There are 5 ways to turn a row about zero (a turn may also mirror it). The second row of each pair is the first, turned, with some noise. The first 50 pairs use one turn. New pairs use 3 turns, one after the other, and a turn may come again.
(in the rows, 128 means zero)
Some pairs, each with its turns in order after it:
132,135,130,176,140,138,108,150,125
147,96,148,109,139,106,98,139,124	(1)

89,105,169,132,122,135,114,174,121
150,75,137,153,139,88,153,116,127	(4)

158,178,79,162,135,174,141,146,130
128,131,122,143,114,54,65,119,131	(1)

170,116,128,144,117,192,150,148,124
131,182,127,162,84,129,166,121,113	(3)

155,126,127,140,144,164,150,138,115
136,166,136,128,99,127,141,119,105	(3)

84,125,151,147,138,128,103,147,149
133,113,135,126,130,109,104,100,176	(0)

111,131,118,116,127,155,117,138,117
140,130,132,135,95,111,113,135,129	(0)

95,165,106,133,117,111,70,121,104
150,115,130,95,102,121,118,173,176	(0)

128,139,116,120,112,127,114,108,129
111,134,118,125,123,138,116,112,144	(1)

145,145,135,130,111,147,131,133,131
139,136,141,117,114,141,149,116,141	(4)

168,144,143,144,113,90,142,163,102
115,93,126,125,83,127,121,184,121	(1)

150,100,97,153,114,137,85,137,96
138,108,94,109,170,162,129,99,123	(4)

133,111,115,107,141,72,132,107,100
135,143,122,169,98,130,143,92,101	(2)

147,96,94,108,102,125,124,151,104
122,149,146,147,132,102,96,124,84	(2)

129,180,129,134,108,162,133,142,150
84,164,149,154,146,123,142,109,124	(3)

157,143,129,145,172,130,118,112,89
154,140,126,143,125,116,111,82,169	(2)

144,93,104,135,116,142,167,127,165
102,128,144,163,125,140,166,99,109	(0)

85,135,148,121,137,133,96,133,115
150,123,97,137,126,165,107,148,130	(2)

148,117,102,91,129,64,118,122,140
138,52,134,119,126,93,127,117,132	(3)

107,106,141,98,135,111,138,140,114
146,141,138,137,124,155,158,143,115	(1)

145,125,103,100,144,147,133,169,138
136,160,152,101,109,102,108,148,122	(2)

148,144,141,140,140,95,132,144,119
124,113,131,124,143,115,134,142,88	(3)

172,118,147,112,138,103,147,99,118
121,100,101,96,94,105,146,126,109	(3)

100,154,131,156,108,136,110,165,138
110,109,124,113,96,133,97,113,164	(0)

129,147,97,128,112,143,124,156,103
142,112,146,126,122,107,87,132,115	(2)

123,165,144,117,121,145,132,145,117
148,107,131,129,119,119,118,158,145	(2)

95,169,137,121,124,144,154,144,94
139,86,104,134,95,112,107,154,150	(2)

161,171,135,93,147,123,146,145,136
142,115,79,162,96,110,133,134,126	(1)

121,117,173,120,117,103,118,112,138
130,131,110,159,142,149,165,144,126	(2)

159,117,128,117,161,130,132,113,116
114,148,142,147,143,150,106,112,126	(4)

157,130,166,142,109,110,115,156,108
131,121,90,147,144,127,151,144,90	(3)

127,128,114,131,113,175,128,133,116
133,159,134,146,119,155,144,104,138	(3)

120,139,131,145,114,107,124,124,107
140,102,117,144,134,129,131,115,121	(2)

98,158,139,130,119,100,167,155,171
64,151,118,143,143,143,114,116,169	(0)

148,97,130,160,117,129,89,122,117
166,130,109,133,140,137,170,146,141	(3)

160,129,105,92,140,139,123,136,133
97,126,154,110,136,160,111,125,142	(4)

137,149,157,131,126,132,136,137,92
123,117,116,128,111,136,113,142,87	(1)

131,128,129,108,153,130,145,124,114
131,130,127,113,107,124,108,110,112	(3)

145,105,177,115,121,117,146,141,127
152,128,169,136,128,104,126,109,103	(4)

137,135,122,114,131,135,164,134,135
101,145,117,148,129,132,128,128,110	(0)

167,151,93,96,131,146,128,108,118
135,121,123,150,114,139,136,178,93	(0)

128,81,139,105,129,105,124,114,122
128,145,132,103,126,158,171,129,133	(1)

153,131,139,130,124,148,140,102,125
128,120,146,130,139,132,120,134,94	(0)

163,103,178,110,152,138,131,146,106
134,123,178,161,147,129,122,83,117	(4)

132,142,162,116,127,147,112,125,135
137,119,145,144,96,133,126,104,143	(4)

140,144,124,116,115,101,140,149,136
111,127,146,99,118,120,138,132,105	(4)

109,135,139,163,148,136,169,123,122
123,108,162,148,135,105,133,120,95	(1)

158,133,117,140,117,118,151,134,144
128,159,137,98,132,124,136,119,119	(4)

125,125,111,100,129,149,152,135,149
132,159,114,152,134,104,142,127,134	(1)

130,121,105,135,134,92,124,124,157
122,118,119,136,148,142,165,135,155	(0)

New pairs, each followed by its turns in order:
138,130,127,125,134,124,91,181,122
104,134,140,119,112,134,125,86,98	(0) (0) (0)

146,127,121,153,153,111,151,117,115
121,153,134,146,117,150,91,130,126	(1) (1) (3)

97,136,102,106,138,165,145,112,94
107,119,156,120,76,138,132,137,94	(1) (4) (0)

142,170,69,111,124,111,121,134,163
110,81,122,101,125,142,82,89,131	(0) (3) (0)

148,128,109,119,111,135,115,121,149
131,148,128,140,142,122,153,142,115	(4) (0) (3)

153,136,109,150,163,97,138,144,171
108,134,130,105,189,143,109,129,122	(0) (1) (0)

91,119,134,146,110,140,152,114,143
138,130,108,155,115,106,133,135,165	(0) (3) (0)

141,119,95,111,94,82,119,97,100
185,172,140,115,150,136,147,125,148	(3) (4) (2)

167,127,128,160,112,141,133,142,149
118,126,110,145,153,151,88,148,120	(4) (4) (1)

117,140,115,107,114,121,117,108,166
124,118,130,86,129,106,132,155,146	(1) (1) (3)

140,125,143,114,168,136,144,121,123
96,125,147,130,117,111,124,126,149	(4) (4) (1)

99,99,145,160,135,90,132,123,133
123,115,73,144,126,159,128,128,122	(3) (1) (0)

95,113,108,158,131,116,113,120,122
151,91,136,132,126,118,143,98,116	(3) (3) (2)

104,143,109,148,140,148,135,113,130
144,129,124,154,120,103,139,110,116	(4) (3) (4)

113,125,151,149,137,139,143,119,138
134,144,107,123,126,108,151,136,122	(2) (0) (4)

124,101,126,101,106,135,167,157,124
113,116,112,169,160,134,99,123,138	(3) (2) (4)

162,139,147,111,97,113,95,147,177
178,125,92,159,151,148,137,96,136	(0) (2) (1)

174,126,125,160,134,134,129,94,131
147,153,148,115,121,118,139,170,163	(2) (2) (4)

148,140,132,101,114,88,135,140,106
118,103,129,114,106,137,95,127,162	(0) (1) (1)

157,168,125,120,95,144,125,128,155
169,135,143,133,159,106,111,103,130	(0) (2) (3)

117,146,145,165,118,124,122,117,134
120,133,98,125,147,120,110,104,127	(1) (4) (4)

142,136,99,153,120,117,107,158,131
153,151,147,135,118,93,116,114,141	(2) (0) (2)

103,115,126,111,122,105,104,112,93
107,127,109,144,143,164,136,129,101	(0) (4) (1)

120,112,136,132,141,135,107,116,122
139,145,137,115,114,126,124,116,120	(0) (0) (3)

121,158,118,119,145,156,161,144,140
96,110,104,158,104,117,126,112,134	(2) (1) (0)

85,165,147,153,103,117,164,123,136
170,191,115,126,112,127,135,130,133	(2) (4) (2)

132,142,122,159,166,82,121,117,133
110,160,137,119,102,161,97,163,132	(0) (2) (0)

177,129,146,145,131,113,156,119,134
169,129,121,116,117,149,167,139,138	(4) (4) (4)

128,161,108,135,132,135,145,126,150
126,140,130,102,159,128,139,137,143	(3) (2) (4)

136,138,89,159,122,128,83,138,88
89,118,138,134,128,96,149,105,183	(4) (4) (4)

116,136,127,102,134,91,122,157,158
164,102,138,88,136,144,137,126,135	(3) (4) (3)

118,160,116,125,133,128,130,143,121
115,134,130,153,137,134,104,121,134	(1) (2) (4)

110,121,130,146,116,146,147,141,135
136,124,102,151,136,115,132,124,104	(4) (3) (2)

127,118,123,107,102,140,144,114,143
143,167,129,112,129,132,138,128,119	(0) (4) (4)

122,162,154,113,123,99,127,121,124
108,146,84,140,134,149,119,129,114	(4) (0) (1)

122,142,112,145,132,103,125,127,125
135,122,121,131,158,144,137,124,118	(0) (3) (2)

123,116,117,74,164,165,116,139,81
185,150,126,92,160,133,126,114,176	(2) (1) (1)

113,130,155,125,137,141,110,103,143
135,105,124,120,122,134,126,149,91	(1) (0) (3)

140,105,135,125,114,132,176,120,143
141,96,137,153,125,142,114,148,91	(2) (4) (3)

115,129,89,129,148,135,149,112,141
118,111,88,132,132,132,160,137,138	(3) (4) (3)

137,126,162,129,149,121,137,123,115
130,139,157,142,150,125,135,128,117	(2) (0) (1)

136,140,91,166,135,117,100,147,160
148,135,132,128,147,127,149,113,68	(2) (0) (3)

120,122,99,131,134,165,148,155,147
133,90,140,148,131,129,92,118,158	(3) (0) (4)

85,154,119,153,116,105,105,145,94
90,111,129,114,150,114,164,87,98	(3) (3) (3)

101,115,131,162,111,107,149,173,126
158,124,93,131,107,165,130,115,100	(2) (2) (4)

149,135,137,131,144,123,144,145,80
124,116,145,152,127,141,165,134,165	(4) (2) (0)

134,100,141,120,167,119,94,158,149
101,93,115,119,86,125,148,106,111	(3) (2) (1)

132,124,153,143,122,131,175,126,117
148,128,135,120,110,144,131,144,86	(1) (4) (3)

108,133,133,126,154,128,100,127,137
121,133,120,137,136,111,167,139,144	(0) (1) (1)

131,116,116,121,129,118,126,137,111
131,139,139,133,124,146,129,120,116	(4) (1) (4)

156,86,103,158,131,129,123,131,124
141,122,131,156,115,110,154,144,169	(3) (4) (2)

